The rows of a group lie close to one hidden flat surface of 11 dimensions, which may be shifted away from zero. Surfaces can cross.
In the rows, zero is written as 128.
Known rows, each followed by its group:
[118 100 123 126 124 126 136 138 107 130 134 155 119 157  89] => Q_178
[145 177 125 167 204 184  84 132 115 149 134  99 156 130  88] => Q_178
[167 134 149 162  79  68 132 136 116 130 151 180 144 121 142] => Q_178
[163 148 129 134 110 153 130 131 172 130  93 114 136 120 133] => Q_356
[154 150  95  63 147  80 112 144 127 155 114 136 124  86 139] => Q_719
[145 143 162 152 130 130 121 103 106 110 164 123 173 120 130] => Q_278
[154 143 140  92 119 151  62 144 113 158 178 129 167 122 107] => Q_822
[149 169 131 156 176  84 110 148 108 132  67 229 131  91 172] => Q_356
[136 110 127 150 157 136 127 119 145 144 136 140 115 106  98] => Q_278
[125 133  85  41 204  82 115 125  79 124  99 114 157 146  93] => Q_112
[110 187 101  98 134  95 159 114 136 110  80  62 162  93 127] => Q_178
[ 95 166 130 138 110 143 147 144 114 108 114 102 158 135 104] => Q_356
[199 141 121 159  95 147 153 147 205 109 156  58 150 141 117] => Q_112
[ 93 128 121 127 176 139  95 168 107 153 128 151 136 115 106] => Q_112
[138 129 166 101  10 138 123 146 147 131 121 124 181 147 142] => Q_356
[110 141  98  99 136 114  90  83 123 138 135  98 161 101  48] => Q_278
[139 125 133 146 128 136 132 122 142 124 152 136 109 117 134] => Q_719
[128 102 136 103 124 119 173 139 122 121  97 142 120 146 140] => Q_822
[142 119 110  75  82 112 132 130 112 124 135 116 104 188 146] => Q_719
[ 54 167 148 204 139 131 130 165  93 139  80 112 182 149 144] => Q_822
[139 131  87 173 165 136 109 143 127 146 120 139  67 185 134] => Q_719
[153 119 116 207  90 109 147  85 160  86 165 176  67 118 112] => Q_356
[157 129 114 121 104 163 108 140 158 140 150 124  84 134 134] => Q_822
[143 129 122 113 149 142  94 169 158 163 119 159  97  89 180] => Q_278
[ 87 131 124 136 153 113 149 150 113 133  90 130 148 119 118] => Q_719
[118 154 118 122 176 124 147 159 117 151  89 101 142 132 131] => Q_719
[165 156 124 100  87 120 189 114 133  76 102 142 100 135 140] => Q_356
[ 87 102 122 132 114 153  95 155 152 132 120 211 116  82  84] => Q_356
[132 128 102 120 135 133 123 135 132 122 125 126 102 156 129] => Q_278
[ 91 140 144 146 134 146 110 125 102 119 125 137 174 127  96] => Q_178
[139 143 125  97 172 137 158 155  87 116 127 150 102 135 122] => Q_356
[129 130 112  91 105 117 129 136 162 137 110  95 163  97  98] => Q_822
[116 123 167 185 116 143 129 174 133 156 160 143 123 114 165] => Q_112
[125 137 111 107 207 132 151 124 135 142  86  98 120  93 133] => Q_278
[118 150 126 157 112 137 129 132 179 116 109 140 134  62 117] => Q_719
[ 82 146 151 146 100 140 154 137 107 122  95 133 148 130 136] => Q_112
[130 140 144  45 149 104 125 177  80 148  77 188 148 119 174] => Q_356
[ 74 132  97 149 116 143 129 158 144 141 107  98 106 146 123] => Q_178
[167 158 101 144 241 125 127 104 105 128  74 144 133 136  88] => Q_356
[113  81 123  95 149 114 148 187 120 173 100 154  98 151 155] => Q_822
[ 70 142 100 105 140 121 129 120 102  80  97 115 143 148 112] => Q_278
[130 108 140  79 136 160  97 163 126 155 121 173 113 119 151] => Q_178
[127  96  96  99 158 111 115 146 126 154  70 170 107 153 113] => Q_356
[114 116 156 102  97 127 128 106 110  96 106 175 164 126 119] => Q_178
[132 151 107 140 151 149 147  94 194  76  98 108 138  57  86] => Q_112
[119 157 140 115 163 119 114 121  68 131 126 105 185 148 123] => Q_822
[109 125 140 104 156 159 167 122 129 107 101 123 102 101 157] => Q_822
[103 142 138  57  89 132 114 142 104 141 132 124 123 111 160] => Q_112
[146 131 141 104 165 108 181 133  92 118 159 101 166 115  57] => Q_178
[140 164  99 108 133 141  71  96  98 135 135 163  87 129  97] => Q_112
[189  80 109  96 157  90 143 133 121 143 168 194 105 106  26] => Q_719
[150 180 148 115 128 128 162 131 123 110 124  98 136  99 169] => Q_356
[118 109 150 132  61 135 134 101 117  99 189 139 123 130 101] => Q_112
[109 127 118 134 130 159 134 145 147 110 167  91  86 134 159] => Q_278
[ 99 106 110 120 161 125 113 119 122 121 150 173 112  79  64] => Q_178
[146 157 135 177 159 105 164  57 132  85 122  96 123 113 157] => Q_178
[ 98 119 116 163 149  95 136  83  97 122 175  79 135 144  89] => Q_278
[167 165 106 149 144 117  73 146 101 159 170 105 116 185 164] => Q_278
[ 89 147 134 119 116 152 123 147 129 134 100 102 152 119 148] => Q_178
[149  95 160 113 173 138 143 144  99 147 162 132 144 132 120] => Q_822
[129 132 134  83 103 119 120 146 106 135 100 140 171 144 121] => Q_822
[125 133 131  55 135  99 115 107  93 112 120 155 150 104 140] => Q_719
[157 126 137  83 112  85 191 110 118 105  60 120 158 150 148] => Q_822
[118 152 129 167 124 135 156 138 155 123 101  98 123 122 162] => Q_719
[153 135 137 140 116 115 123  92 125 104 126 146 160 122  95] => Q_822
[160 146  94 104  59 121 128  84 143 101 123 136  65 150 121] => Q_112
[114 114 127 114 116 104 102 108 122 111 160 161 119 101 139] => Q_278
[115 170 125 134  90 159 149  95 157  98 161  30 151  97  93] => Q_178
[128 135 128 139 130 107 129 110 141  75 118 126 212 110  60] => Q_112
[137 116 122 108 146 127  92 136 140 141 114 186 144  88  88] => Q_822
[179 136 141 133 130 164 122 183 142 169 139 130 115 148 152] => Q_719
[137 144 129 198  86  85 142 108 135 108 158 144 102 129 156] => Q_356
[127 117 120 156 158  94 122 127 116 149 126 143 117 130 136] => Q_278
[127 140 105 133 101 134  97 131 129 109 145 127 116 164 125] => Q_278
[142 161 135 136 139  95 123  86 100 105 127 113 130 137 184] => Q_719
[146 129 141 105  67 142 115 119 136 110 152 140 151 126 104] => Q_719
[110 145 149  41 173 187 114 112  48 140 153 125 118 122  99] => Q_112
[142 128 121 137  98  93 145 154 129 133 119 122 129 163 161] => Q_112

New rows. What belongs after each?
[ 93 109 102  76 112  97 119 118  93  62 128 182  99 164 155] => Q_278
[134 166 145 112 144 185 100 128 147 137 123  92 143  97 170] => Q_178
[146 126 168 142 141 184 125 101 136 112 173 115 136 108 126] => Q_178
[ 72 110 123 137 156 151 142 175 105 127 115 125 127 170 119] => Q_278
[156 120 122  50 205 127 111  92 104 147 145  76 149 109 124] => Q_356
[167 116 128 105 171 105 133 136  95 140 120 153 111 166 165] => Q_278
[125 141 129  88 168 128  85 113 142 144 106 123 168  59 136] => Q_356
[129 126 108 158 152  68 150 119  95 128 167 128 122 134  84] => Q_178
[113 139 119 133 137 123 140 116 115 124 101 148  98 122 135] => Q_112
[136 103 135 142 103  47 126 120 139 140 142 156 144  91 153] => Q_822
[140 175 110 125  93 100  97  78 120 109 102 180 102 103 143] => Q_112
[107 158 137 100 150 140 107  96  93 128 162 121 119  75 136] => Q_112
[134 119 124 132 148 112 140  94 144 102  99 138 200  91  25] => Q_822
[184 148  76 145 144  75  76 130 142 115 126 140 171 166  72] => Q_112
[182  99 195 142 164 175 162 109 122 130 187  87 167 131 121] => Q_356
[127 115 134 130 121 121 124 116 120 123 159 121 151 121  88] => Q_822
[118 128 146 131 143 142 125 112 128 125 139 124 123 105 157] => Q_178
[109  98 140  93  82 162 115 163 147 135 128 178  98 107 147] => Q_822
[143 171 155 160 115 135 135 131  83 130 101 135 163 177 136] => Q_112
[104 157 104 123 144 144 109  80 132 101 157 106  72  85 157] => Q_822
[121 114 129  99 135 163 120 126 155 126  91 146  82 110 191] => Q_178
[130  73 119 169 144 123 134 116 163 143  42 158 139 163  96] => Q_356
[102 185 124 183 135 123 117 171  76 116 206 176  81 108 125] => Q_356
[ 71 156  98 133  98 111  69 160 118 111 122 154 125 142 163] => Q_278
[141 123 151 172 134  93 137 134 100 130 123 185 147 136 133] => Q_178
[123 187 127 147 116 147 141 125 104  84 191 115 117 108  93] => Q_356
[205 160 117 122 188 133  91 146 107 167 159 138 162 125  49] => Q_719
[135 165  76 129 137 128  61 115 154 123 227  81  48 104 191] => Q_278
[167 159 130 111 123  92 109 116 119 115 114 152 158 115 146] => Q_112
[135 155 140 123 162 166 114 119 136 133 112 110 129 107 173] => Q_178
[133 212  98 143 131 160  93 177 125 130 138 138 102 111 113] => Q_356
[121 136 126 141 138 160 107 147 121 111 140 138 133 152 113] => Q_278
[119 116 127  90 136 158 104 135 124 102 166 136 109 123 137] => Q_278
[202 152  97 152 150  92 112  90 140 137 152  94 124 142 112] => Q_822
[120 130 126 136 101 101 125  89 139  73 119 173 126 105 141] => Q_278
[120 148 100 177 107 111 129 134 156 161  81  94 137 150 104] => Q_278
[155 148 113  76 186 172 168 121 120 126  81 107  95 136 116] => Q_112
[106 161 137 160 139 167 148 131 117 131 105 107 123 134 123] => Q_112
[130 163 103 122 175 145  82 136 109 131 170  95 115 141 138] => Q_278
[114 127 122 143 117 115 105 146 131 146 133 134 126 126 151] => Q_278
[125 122 171 144 110 102 138 128  95 144 127 127 188 139 128] => Q_278
[102 157 111 150 185 127 140 109 112  88 140  83 119 136 147] => Q_278
[ 81 190  96 149 206 110  88 119  71 152  91 131 129 115 125] => Q_112
[121 170 138 162 112 110 120 152 129 157  55 123 192 140 144] => Q_278
[ 73 103 131 118 137 153 117 170 136 149 129 129 159  97  80] => Q_822
[ 95 169  91 100 138 178  82 117 118 144 190  56  99 112  85] => Q_112
[156 163 105 165 174 139 147 107 132  99 132  75 100 161 150] => Q_278
[169 114 105  53  78  86 126 161 148 151 110 179 114 104 104] => Q_719
[171 139 127 109  80  54 151 127 103 138 152 113 153 155 130] => Q_719
[112 132 115 100 100 117 120 134 122 116 123 152 122 116 120] => Q_356
[151 119 147 123 111  91 143 181 103 169 215 110 128 125 134] => Q_178
[122 123 138 105 110 143 133 135 127 125 133 146 114 114 129] => Q_112
[ 85 113 149 150 161 172 145 123 105 104 146 112 142 133  96] => Q_719
[147 116 125 136  95  98 102 156 129 178 131 123 124 173 175] => Q_356
[142 141 135 126 133 136 112 139 116 133 141 118 139 148 143] => Q_278
[178 125 196 114 116 121 165  86 109  77 163 139 166 111 181] => Q_278
[159 123 130  69 154 147 100 111  80 124 159 147 111 151 115] => Q_822
[132 149 124 136 183 169  57 122 117 157 232  99 102  89 124] => Q_822
[142 129 129 177  81  88 140 134 101 141 148  94 155 215 119] => Q_822
[130  95  96 117 117  96 147 118 119 140 142 106  87 170 121] => Q_278
[136 112 156  92  91 100 152 146 136 143 137 112 142 107 188] => Q_822
[122 148 134 195 100  99 132 138 109 128 170 130 120 149 144] => Q_356
[168 136 131 122 143 142 129 137 117 114  78 198 135 147  88] => Q_356
[129 155 144 103 102 150 123 144 118 120 127  92 171 150 143] => Q_278
[152 104  95  70  55 122 127 162 202 137  56 155 155 123  59] => Q_822
[141 124 136 154 137 166 138 143 155 152 106  80 155 159 114] => Q_356
[149 153 163 168  89 171 130 165 176 132 142 109 131 112 193] => Q_278
[143 121 125 197 164 130 110 119 172 159 135 116 110 105 141] => Q_356
[153 127  81 105 180 127  67 116 192 181 133 102  76  61 161] => Q_356
[ 92 112 128 105 138 108 159 140  95 117 109 118 148 151 112] => Q_112
[145 130 121 140 131 122 103 119 129 125 140 148 118 135 128] => Q_278
[144 141 115 107 152 109 166  91 136 125 117  44 123 131 152] => Q_356
[108 129 147 133 117 131 153 166  91 119 173  68 122 196 194] => Q_278
[121 147 157 121 126 122 104 116  99 128 200 107 170  91 121] => Q_178
[ 72 139 140 112 144 147 127 136  88 137 132 129 122 102 129] => Q_112
[147 175 104 124 148 155  60 122 125 157 165  80 115 133 138] => Q_178
[ 87 108 142 116 119  93  79 119 103 152 179 150 153  79 117] => Q_278
[117 142 115 151  96 136 134 145 147 125 127 120 109 135 122] => Q_356
[107 111 136 116 139 142 136 132 127 126 100 138 109 132 163] => Q_178
[143 113 111 110 133  74 119 100 125 164  95 146 130 111 104] => Q_278
[153 164 137 116 144 119 163 114 103  92  87 149 147 130 122] => Q_356
[147 152 150 158 109 150  76 106 158 142 167  91 177  88 125] => Q_356
[154 186 121  92 126 162  93 178 133 141 147 152 104  85 146] => Q_356
[120  84 140 121  87 115 124 122 145 135 101 146 151 142 121] => Q_356
[155 168 106 124 143  97  90  86  96 134 148 144  90 124 145] => Q_112
[147 139 134 120 126 136  91 130 119 144 150 133 123 131 157] => Q_178
[120 115 121 177 119 129 118 112  94 118 122 149 127 205  98] => Q_178
[133 155 105 136 155  79  84 123 107 151 126 132 148 119 134] => Q_822
[134  97 144 141  98 109 108 122 139 144 125 145 154 138 136] => Q_356
[151 141 125 189 176  93 114 112 113 112 137 157 167 126  96] => Q_112
[108 135 133 176  77 136 142  95 159  90  99 134 127 126 127] => Q_178
[ 72 144 119 110 105 139 121 127 115 116 118 105 119 130 143] => Q_822
[ 92 153 128 154 110  99 168 121 121  88 136 140 111  89 145] => Q_356
[125 121 133 161 105 128 151 111 140  96 101 149 100 155 168] => Q_719
[149 143 162 160  68 109 109 111 129 122 132 154 134 137 203] => Q_178
[ 84 134  97 165 138  80 131  99 126  95 116 132 137 113  93] => Q_112
[122 141  82 144 102  58  83  99 119 116 164 134  86 140 165] => Q_278
[168 109 145 153 121 142 188 123 164 150  92  97 140 141 105] => Q_278
[109 100 181 108 120 161 170 173 145 129 165 100 157  88 153] => Q_112
[125  94 151 110  48 127 119 148 130 157 189 108 135 143 134] => Q_278
[170  94  93 159 197 136 128 172 151 225 116 123  58 160 112] => Q_278
[106 119 153  95 124 144 123  90  93 105 162 103 149 134 123] => Q_178
